The first 8 rows are patterns. Each new row is the sum of 2 different patterns, raised or lowered, with some noise. Before adding, each is slid sideways (what falls off one end comes back at the other) and multiplied by a number that may be negative. Names go in the order of the patterns.
Known rows, each followed by the names of its patterns:
[  3  -8   9  19  18  -3   8  -3 -14   5  -9 -18  18   6  19 -15   9   5
 -14   7   4  -9  -6   5  -7   2   4  14  -2   3]	(3)
[ -3  16   9   6   1   8 -10  -6   6   1  17 -19  -6   4  -1 -19  -9  -3
 -19  -6  -4  -5  -9  -5  -7  14  -3   0  -1 -18]	(4)
[ 15 -11 -12   6  13  -2  11 -17  -7 -16 -13   1   3  -3  -9  18  14  -4
  -9  -1  -6   1  10 -17   1  -3  -7  -4  -3  -2]	(7)
[-15 -17 -10 -17 -17  16  -6   4   3  -1 -19   0  15  17   1   0  15  -7
  13  -3  -9 -18 -14  -9  -1  -1   8   9  13   3]	(1)
[ -3 -18  16 -12  -5   6  -4  -7  -2 -12   9 -13 -19  -9  18   6  18   7
 -15   3 -19 -17 -11   0  -4  18  14 -11 -17   8]	(5)
[ 11   8  -7  -8  -7 -14 -11   8   8  17  11  -5  -8   8  -7   2   1  -2
   2 -12   0 -15  13   3 -15  11  -2  17  16   3]	(6)
[-10 -18 -16  14   7 -17  15   9   6 -17 -11   5  -4  -4  17  -9   5   1
 -14  16  17   3 -18  17  11  -5   4   7 -15 -17]	(2)
[-13   1 -14 -17 -19 -15  -6 -16   3   1  -7  12  18   6  15  -4  -3  -1
  -6  -4   1   4   4  18   2  -8  -4 -11  19  16]	(0)

New rows, each followed by the names of its patterns:
[ -3 -10 -22 -16 -14 -17 -26   2  -3  -8 -24 -19   5 -22 -19   2 -22  -1
   9 -15   2  -1  -7 -19 -15 -23 -29   3  12  20]	(3) (6)
[ 26  13  -3  14  19   9  22   7  -9  11  -5  -3  15  10  -4  19   9  15
   8   1   5 -21   5 -22 -11   7 -11   6   7 -10]	(5) (0)
[-28 -14  -6  -5 -10   8  -8   2 -11 -14  12  -7 -18  13  -9 -14 -20 -10
 -19 -25   5  -2   6 -11   6   5   9 -26 -15  -8]	(4) (0)
[ 11  11   4   0  -6 -11 -24  12 -16 -39  -2 -24  13  11  -3  10   4 -16
 -18 -19 -38 -21   9   4  20 -13 -27  -3  -1  -1]	(6) (0)
[ 11  17   4  33  10  14  34  11   1 -11   6  -5  -8  -2  28  23  11  24
  22 -11   8 -10  -3  23   4 -10  13  21  -4   2]	(6) (2)
[-13 -14 -12   8   9  15 -12  -7 -10 -23  -7   6  -4   4  -3   6  -2 -11
 -19 -16  -4  -9 -23  -4  -9 -17 -10 -12   8   9]	(4) (7)
[-13   1  28  -7   8  14  -5   3  -5   6  10  -8  22  12  -7 -31  -1 -23
  -2  29  -6  28  34  -4  -3 -12   0 -19   8  32]	(3) (5)
[ -7   1  18   0  10  -8 -10   3 -12   3 -14  -3   9   5  -1 -26 -21 -19
   5   4 -13   2 -15 -12 -17 -26 -16 -33 -11   0]	(6) (0)
[ -8   4 -34  -9 -10 -15   3 -11 -11   2  27  -7 -19  -4 -21 -19  15  21
   0  20  11 -16  -7  10  -6 -12   7   1   6   7]	(6) (2)
[ -7   1  31  20   5  16  10   1  21 -13   0  -9   6 -13 -24 -19 -12   4
 -12   2  -2  19  15  31  12   7   2  -2  -9  -6]	(1) (0)
[ -5   4 -18  -4  -3 -14  13 -14  -9 -10 -23   3 -14  19  15  -8   4 -14
   8  -6 -14 -15   5  11   4  27  11  -5  -5  11]	(4) (6)
[ -9 -35  -9 -17 -10 -15  -2 -23  -5  -7  20  -3 -12 -13  11  -9   0 -12
 -22  12  -6 -10   3  11 -24  16   4 -18 -19  20]	(1) (5)
[ 13  10 -14  -1   8   1 -12  13   6   4  14 -12 -22  20  -2  16 -12   5
   6 -23   6 -11   4  -3 -11   4  -1  18  25   1]	(3) (6)
[-21  -3  -4 -12   9   6  -2  -2  -5 -16 -15  -9  14   0  -7   5 -13   5
  17  12   2   5   5 -27  -1   0 -30  15 -11   2]	(3) (6)
[ -2  -9   8 -13  -6 -16 -27  -4  -8  -9   1 -12  -6  13 -14   9   9 -16
 -17  25  13   0   2  10 -21 -19  -2 -13   3 -10]	(4) (2)
[  0 -27   6  -3 -17  17  -6  -3   2  -8   3  -4  -4  -7 -16 -17 -26  14
   6   5   5   3  -6   3   3   1  -2  -3   4 -12]	(4) (6)
[-4 -8 -4 -5  6 -2 12 -7  9 12 36 18 17 12 -3  3 17  9 14 23 31 10 19 30
  1 30 -7  4 15 23]	(4) (1)
[ 9 22 -5 15 25 -1  3 -1 20 23  9 26 10 -4 20 35 19 27 15 20 -3 12 19 14
 37 -9 -3  7 17 -6]	(3) (4)
[  6  14   0   8   6  -6   5  13   2  -4  14   2  -1 -10 -18  -3  14  17
  29   3  20  10   1   5   3  -1 -14  -9  -9  -9]	(3) (0)
[-26 -12 -12  -9  -7  16 -16  -3  -5 -27  10  20  11 -23  10  -4 -25  -1
 -12 -35  -4 -10  -3 -34   9   1 -33   8   1 -14]	(3) (2)
[22 14 23 30 25 15 15 17 14  0 21  1 14 26 10 -5  4  6 21 -2 13 21 15 11
  5 18 13 -2  5 29]	(4) (7)
[ -4  -6 -26  11 -13 -22  -4 -29 -26 -19  13 -21 -25  -6 -25  -2   7   2
   0  19  11 -21  -4   9 -21 -15  -9   7   5 -25]	(4) (2)
[-11  -5   7 -19 -18 -24  25   6   7   3   0   5 -15  -2  -7  -1  -2  17
  11  -6 -27   5  -6 -16  23 -10 -20  -6 -11  -9]	(4) (5)
[ 32  27  17  27   6  -8  13  10  -6  18  33 -10  27  13   5  16  14  24
  21  17  11  25  32 -14   8 -19 -10  20  -2  19]	(5) (6)
[-15   4  15  15  21  13  26  -1 -16 -10 -21 -33 -22   1  -3   6   3   4
 -15  -3  10  11 -16  -3  21  -3  22 -20 -23  -5]	(1) (0)
[-11 -27  18  12  16  -5   8  -7  -5  24 -10  11  18  -6 -21  -7 -34 -14
   8  11  -6   1  11 -23   3 -17 -12   7   5   7]	(5) (0)
[ 20   7 -12  15  21  12  16  12  25  22 -14  -2  22   8   9   7  24   6
   4  -3  -1  29  -2  -1  25  -5  13  41  33   1]	(5) (2)
[  0 -17  -8  -7   0 -30   9  12 -14  -1   2   4 -29 -14   3  -8 -10  13
 -13  18   0 -11  15   1   2  -1  24  16  -2  11]	(4) (2)
[  2 -13  10   6   2  -5  -1  -9  -6  17  24 -11   4  -6 -20  -4   8  14
 -14  11  -2 -19  13   3 -13  27   3  16 -15   4]	(3) (0)
[-13  -8  11   5  15   8  23  35  24  12  25   7  13  22  -4  13  14  11
  13  25  15  20   2  -3  33  36   3  25 -10  -4]	(7) (0)
[  2 -21 -29 -17 -20 -14 -21 -40 -10  -9 -29   2  -4 -26 -17  -5  -6 -15
 -11  -9 -29 -48 -17 -23 -38 -18 -11 -44  10  -3]	(7) (2)
[  4 -31   3  -8 -15  12   2 -14 -29   8 -18 -30  -7   1 -27 -25 -25 -40
 -16  -2  -5 -25   4  -3  -7 -42 -16   0 -23 -29]	(7) (2)
[  1  15 -28   4 -17 -30 -14 -12 -19   4   6  15   8  10  -9 -20 -13  -1
  16   0  -5  -1 -18  -1 -10 -22  24   1  27 -31]	(3) (6)
[  1  27   7  -2  16  24  15  24  19   1  15 -15  -1   1   8  19  22   6
  -5  -8  13   0   3  23  -5   4   1  19   8   4]	(4) (5)
[  0  -6   5  -1  -2  27  20  12  10  24 -12   9   9  -5 -10   7   8 -16
  -8  17   1  -1  27 -23   3  -2  36  10  10  20]	(3) (1)
[-21 -10   1  -1 -13   4  -3 -23 -11 -15   7   2 -16  -7  -3 -18 -17 -15
 -20 -16  11   4  -4   6  16  -5   4  -1  -4   9]	(4) (0)
[  5  16  12  -4   2  21   8  -4  19   9  41  17   5  28  32   5  16  -8
  -5 -12   7  20  30  19   2  23  33   3   5  12]	(7) (6)
[-10 -13   2 -19  -5  -9  -7  -1  -2   1 -13   7  12 -26  -9 -15 -33 -23
 -14 -27 -30  21  12 -27  -1   1  -7 -22 -10 -17]	(7) (2)
[ 20   9  -2  10  42  36  25  45  35   1  23  16  15  20  20  16  -1  -3
  26  15 -14  14  -4  15  15  37  31  17  13   1]	(4) (1)
[ -9  21  15   7   6  18 -15  -8  23 -21 -23 -20  19   4  -2  18   0  -6
  25 -19  -5  -2   0 -22  -6  30 -21 -13  14   4]	(3) (2)
[ -4  -5 -10  17   1  -4 -15  -8 -16  -8   0   3  14  -7  -4 -12 -16 -23
 -22 -18  -4 -13  -3  -5 -11 -20  -8  17   7  -3]	(4) (1)
[ -2   5  18  14   2  11   5  -8 -15   4  -6 -14  18 -11  23  12   2  -9
  19  24  23  20  10  21   4  23   7   4 -19  -4]	(4) (1)
[  3   7  -9  -7  -4 -21 -17 -13 -19 -33 -11 -40 -15  -3 -23 -10 -25 -30
 -23 -28 -38 -14  -4  -8   3 -26 -37 -11 -29 -11]	(6) (0)
[-10  17  -1   7  33   3  13  15  -1  -2  -2 -24   3  20   3   3  13 -13
  11  14  12  16   2  -3   6  -1 -17 -25  16  13]	(7) (6)
[-11 -41 -22 -14 -20  -9 -29 -24 -14 -26 -25 -11 -23 -10   6  -1 -12 -38
 -43 -13 -11   6  -6   8  -3  -9   2 -20  -4  -7]	(6) (0)
[ -4   4  -4   9  -7  -9  -3  -5  -7   4   4   8   0   2  18  -4  11  18
   4   0  22   9  -1   8   4 -16  13  14  19   6]	(3) (4)
[-11  -9  -8 -11   6   5  -5  10 -14   7   0 -15  13  25  -5   1   2 -11
 -15 -10   1 -10   6 -13  -5   7  12  17  11 -18]	(4) (0)
[  6  28  -4 -20 -24 -36 -13   1 -14  21  20  13   9  10 -29 -25  -8   2
  -7   7   7 -14   6   0  -8  -2  14  -3  22 -25]	(5) (6)
